The groups are shells around one centre, one inside the other: the same stretched ball of 5 dimensions in 10 sizes.
In the rows, 128 means zero.
Some rows, each with its group after it:
[ 99 132 154 140 155 158 169 129 167 117 134 116  96 159 103  62  86 128
 109] | (1)
[109 109 175 150 174 116 157 115 160 112 128  98 133 128 128 104 118 134
 118] | (2)
[174  62 136 150 119  99 199  54 148 104  69  92 168  74  97 110  75 148
 145] | (0)
[ 88 136 187 130 164 152 180 131 180 114 146 133  81 169 111  49  84 138
 106] | (3)
[111 102 129 164 140 133 119 142 106 139 132  91 157  83 140 118 112 120
 111] | (6)
[ 92 134 182 133 166 149 181 125 183 110 140 126  85 170 107  53  87 136
 109] | (5)
[151  83 150 140 136 113 197  74 159 105  91 104 142 106  99  97  78 146
 133] | (4)
[113 117 170 127 178 132 185 107 178 106 126 113 107 164 105  91 100 139
 113] | (5)
[154  79 108 166 109 125 161  90 121 122  86  84 169  67 106 108  81 130
 134] | (1)
[134  94 158 133 168 114 184  91 163 106 109 101 136 132 109 115 103 142
 122] | (4)
[119 116 164 121 174 137 197 100 183 103 121 116 102 171  95  86  91 141
 114] | (0)
[138  93 123 141 139 133 167 104 133 122 107  99 144 109 107 112  89 132
 119] | (9)
[145  86 136 130 127 130 189  92 138 119 104 117 135 104 102  97  69 144
 122] | (2)
[ 85 136 155 131 186 155 147 150 154 125 155 112 102 171 121  97 116 123
  95] | (0)
[107 122 186 128 169 135 195 106 189 103 128 124  94 166 103  65  87 143
 115] | (8)
[ 94 125 179 137 159 142 166 132 161 119 144 125 101 143 121  68  92 136
 108] | (6)
[187  53 113 157 100 102 196  50 132 109  58  85 182  53  93 115  66 145
 149] | (1)
[186  52 110 135 121 102 198  55 127 112  68  91 179  72  95 140  76 148
 138] | (7)
[106 112 165 139 162 131 159 126 148 122 136 113 123 129 126  96 103 135
 110] | (4)
[125  95 139 139 170 120 152 115 133 122 123  93 150 117 125 137 118 131
 113] | (5)
[ 99 119 155 135 181 138 148 137 147 123 144 105 122 148 126 113 118 128
 103] | (9)
[ 97 129 175 127 184 142 176 123 180 109 139 117  96 177 109  82 104 134
 106] | (8)
[164  60 110 155 130 101 154  86 105 125  88  78 192  55 122 155 103 135
 131] | (7)
[ 61 153 169 137 167 173 134 178 146 137 176 131  81 165 131  60 101 121
  88] | (0)
[ 66 145 174 156 174 152 125 166 151 129 165 109 103 149 139  74 120 119
  98] | (6)
[ 54 165 196 133 175 174 159 166 183 121 175 141  55 195 119  28  92 128
  92] | (2)
[135  94 154 147 135 122 181  94 153 112 105 106 136 105 109  87  82 141
 127] | (4)
[ 94 132 184 138 158 147 180 123 182 110 137 126  88 160 108  48  84 137
 112] | (3)
[133 100 151 124 164 127 191  94 164 108 112 110 124 145 100 106  92 142
 118] | (4)
[ 77 139 179 143 170 151 149 151 161 123 157 121  95 156 128  66 104 128
 101] | (9)
[ 89 133 197 127 186 137 179 125 187 107 146 125  88 177 116  69 102 140
 106] | (3)
[ 97 127 190 141 168 135 178 117 186 106 134 118  98 158 113  61  96 138
 115] | (7)
[ 78 140 185 117 199 148 164 146 174 117 162 127  85 190 122  86 113 133
  94] | (6)
[180  59 124 151 114 101 199  52 142 106  65  88 173  69  94 116  73 147
 145] | (7)
[ 84 135 169 132 187 148 152 146 162 121 155 115  99 170 123  90 114 127
  98] | (9)
[104 119 140 152 131 154 149 137 134 131 133 113 119 115 117  72  83 126
 111] | (8)
[126  99 143 150 129 133 165 111 137 123 114 107 136  99 115  87  83 135
 121] | (9)
[ 84 129 163 129 203 140 135 154 146 127 162 106 116 164 137 124 135 124
  93] | (1)
[114 101 139 148 160 126 134 132 120 131 132  94 151 104 136 130 118 127
 110] | (5)
[ 37 167 177 147 193 172 102 203 142 142 197 119  84 173 152  75 133 110
  79] | (1)
[102 120 197 131 185 122 182 111 186 103 135 116 104 162 117  83 107 142
 114] | (2)
[116 105 130 149 163 133 137 129 127 128 128  90 147 116 126 128 118 123
 110] | (3)
[ 99 113 151 152 166 131 127 145 126 132 144  97 140 113 141 117 122 124
 106] | (8)
[ 97 120 138 135 158 153 139 151 124 137 149 114 120 132 127 103 103 125
  98] | (6)
[ 79 142 191 130 194 144 167 137 186 110 154 120  85 187 118  73 112 132
 101] | (3)
[ 73 146 169 149 174 158 141 155 164 122 156 112  94 165 124  67 111 121
 100] | (0)
[ 96 134 177 111 180 153 194 122 187 109 143 134  76 193  99  66  87 140
 102] | (2)
[143  87 141 160 119 120 175  88 144 114  94  97 150  84 107  87  78 138
 134] | (7)
[173  67 122 139 123 112 201  61 144 108  74  96 160  89  91 115  72 146
 137] | (8)
[101 123 175 124 166 143 181 123 169 115 140 128  95 160 111  73  88 140
 107] | (5)

New rows, each followed by its group:
[169  71 131 137 117 116 209  61 150 107  76 106 149  93  87  97  61 149
 138] | (6)
[186  57 129 140 112 102 218  41 152 101  60  98 163  79  84 107  60 154
 147] | (2)
[129 103 152 129 174 125 186  94 171 105 111 101 125 152 100 110 102 138
 118] | (1)
[ 89 133 201 140 172 136 177 123 189 106 142 123  90 163 117  55  97 139
 112] | (1)
[135  87 126 158 134 121 145 112 116 129 110  90 164  79 125 122 101 129
 122] | (9)
[ 55 162 206 116 208 161 165 160 194 114 179 138  57 218 121  57 112 132
  87] | (2)
[101 128 172 119 161 153 188 123 173 115 139 135  85 168 103  61  78 140
 105] | (7)
[ 96 129 185 136 157 145 182 121 180 110 136 127  90 157 109  51  83 139
 112] | (3)
[ 40 166 190 131 197 171 125 193 157 135 196 133  70 190 143  67 122 120
  79] | (1)
[ 31 178 196 132 208 176 126 196 172 130 200 132  58 210 139  57 126 117
  77] | (1)
[109 113 157 131 180 131 162 122 155 117 134 105 123 149 119 112 113 133
 108] | (9)
[102 121 163 146 174 134 158 123 165 113 132 100 119 148 118  93 112 129
 112] | (7)
[100 120 148 141 147 150 150 141 136 131 141 117 116 127 122  84  93 128
 105] | (9)
[173  55 123 140 141  92 178  68 123 115  81  84 186  71 113 157 100 145
 134] | (2)
[ 48 170 198 123 202 173 157 170 191 118 182 137  52 219 119  46 109 125
  85] | (1)
[115 109 149 130 155 139 168 121 144 123 131 117 120 133 114  97  92 136
 109] | (9)
[ 81 127 168 151 182 135 123 156 139 130 158 101 125 134 146 108 131 122
 100] | (7)
[113 103 147 147 165 124 142 127 132 126 131  95 145 113 132 123 118 129
 112] | (9)
[133  98 172 133 164 114 198  83 179  99 106 108 125 138 103  94  93 147
 126] | (3)
[ 90 124 176 123 192 136 154 142 154 123 156 118 108 161 132 108 119 134
  97] | (2)
[ 64 153 203 117 196 157 168 155 184 117 173 141  65 200 123  58 104 135
  91] | (1)
[108 120 160 124 164 146 179 121 162 117 134 123 102 157 107  83  89 137
 107] | (9)
[ 71 147 190 118 212 149 161 150 181 115 167 124  80 203 123  88 122 131
  91] | (2)
[117 117 168 127 144 145 201 103 178 108 120 130  94 153  94  54  67 144
 117] | (7)
[153  78 134 137 132 118 186  83 139 115  95 104 150  96 104 111  80 143
 128] | (9)
[ 95 131 177 124 183 145 180 124 182 109 142 122  90 180 108  76 100 136
 105] | (5)
[141  92 153 131 142 123 198  85 161 108 102 113 128 122  98  91  76 146
 125] | (9)
[144  96 157 126 142 128 216  73 180  99  96 118 115 140  84  75  67 149
 128] | (7)
[143  92 141 133 135 130 195  87 155 111 100 112 130 119  95  90  73 143
 125] | (9)
[ 37 175 192 137 187 181 135 189 172 130 191 136  56 199 131  38 108 119
  83] | (2)
[ 78 145 183 135 169 158 167 142 178 116 153 128  79 175 114  49  92 131
 102] | (5)
[143  85 118 143 142 125 161 103 123 125 106  93 158  98 113 129  97 132
 120] | (9)
[ 92 128 179 152 174 134 155 128 171 112 138 104 112 148 123  79 112 129
 113] | (2)
[ 72 155 183 125 173 171 175 147 188 115 159 138  61 198 105  37  85 131
  97] | (1)
[111 115 186 127 185 122 188 104 185 102 128 114 108 164 111  91 105 143
 115] | (6)
[ 87 136 176 138 183 145 162 134 177 112 145 112  97 172 116  77 109 129
 105] | (6)
[ 97 131 184 136 181 137 179 117 190 103 134 114  96 174 108  71 103 135
 112] | (2)
[120 108 177 128 152 130 196 100 172 108 121 126 107 141 105  71  78 147
 119] | (0)
[ 97 117 140 136 184 139 127 151 124 135 152  99 134 137 137 134 130 121
  96] | (2)
[108 108 135 150 161 135 132 138 123 132 135  94 144 113 133 122 117 123
 107] | (9)
[136  98 139 138 136 135 187  95 154 113 105 109 127 122  97  87  76 139
 123] | (9)
[ 86 135 177 129 198 142 159 137 174 114 151 112  98 181 120  94 120 129
 100] | (7)
[ 82 125 165 149 189 133 120 157 136 131 159  98 129 136 148 119 138 121
  99] | (2)
[ 88 132 183 130 177 143 167 136 170 117 150 124  94 164 120  75 102 135
 103] | (9)
[102 123 148 154 142 150 153 132 148 123 131 108 116 127 115  71  91 125
 113] | (8)
[136  88 151 145 153 111 171  95 146 113 107  96 150 106 117 117 102 139
 125] | (9)
[102 125 162 144 138 153 171 126 161 119 132 123 100 138 108  52  76 133
 113] | (3)
[139  85 151 132 176 104 172  93 148 111 110  93 154 120 119 143 117 141
 120] | (0)
[ 98 126 144 134 145 162 159 141 142 130 143 125 102 142 112  71  82 128
 102] | (7)
[113 111 143 147 134 145 158 126 137 127 127 113 123 114 116  80  83 131
 113] | (9)
[135  89 146 153 160 109 160  97 146 112 106  84 158 105 120 127 114 133
 126] | (0)
[ 91 127 150 131 169 153 146 149 140 131 153 118 108 150 124  96 105 126
  97] | (5)
[ 67 150 171 149 165 165 139 164 159 127 163 120  87 161 126  55 103 120
  97] | (3)
[ 72 153 172 127 173 173 165 153 175 121 161 134  69 190 109  49  90 127
  94] | (2)
[120 106 155 150 154 127 166 108 157 113 116  99 132 123 114  93  99 133
 121] | (4)
[ 82 127 166 143 177 140 128 158 136 133 160 110 119 136 143 104 122 124
  98] | (6)
[ 95 124 181 122 203 130 166 128 173 111 147 112 106 176 122 109 123 135
 102] | (0)
[150  80 144 133 153 109 187  80 150 109  97  99 151 111 106 124  95 144
 127] | (9)
[152  77 129 151 137 111 170  85 135 115  92  87 165  87 111 124  96 137
 131] | (9)
[145  76 127 144 147 110 154 102 116 126 107  90 171  83 126 146 108 135
 121] | (6)
[134 104 156 114 159 135 209  88 175 104 110 123 107 158  88  87  76 147
 117] | (0)
[123  99 121 166 123 138 137 126 114 133 117  93 153  81 124 101  94 123
 119] | (3)
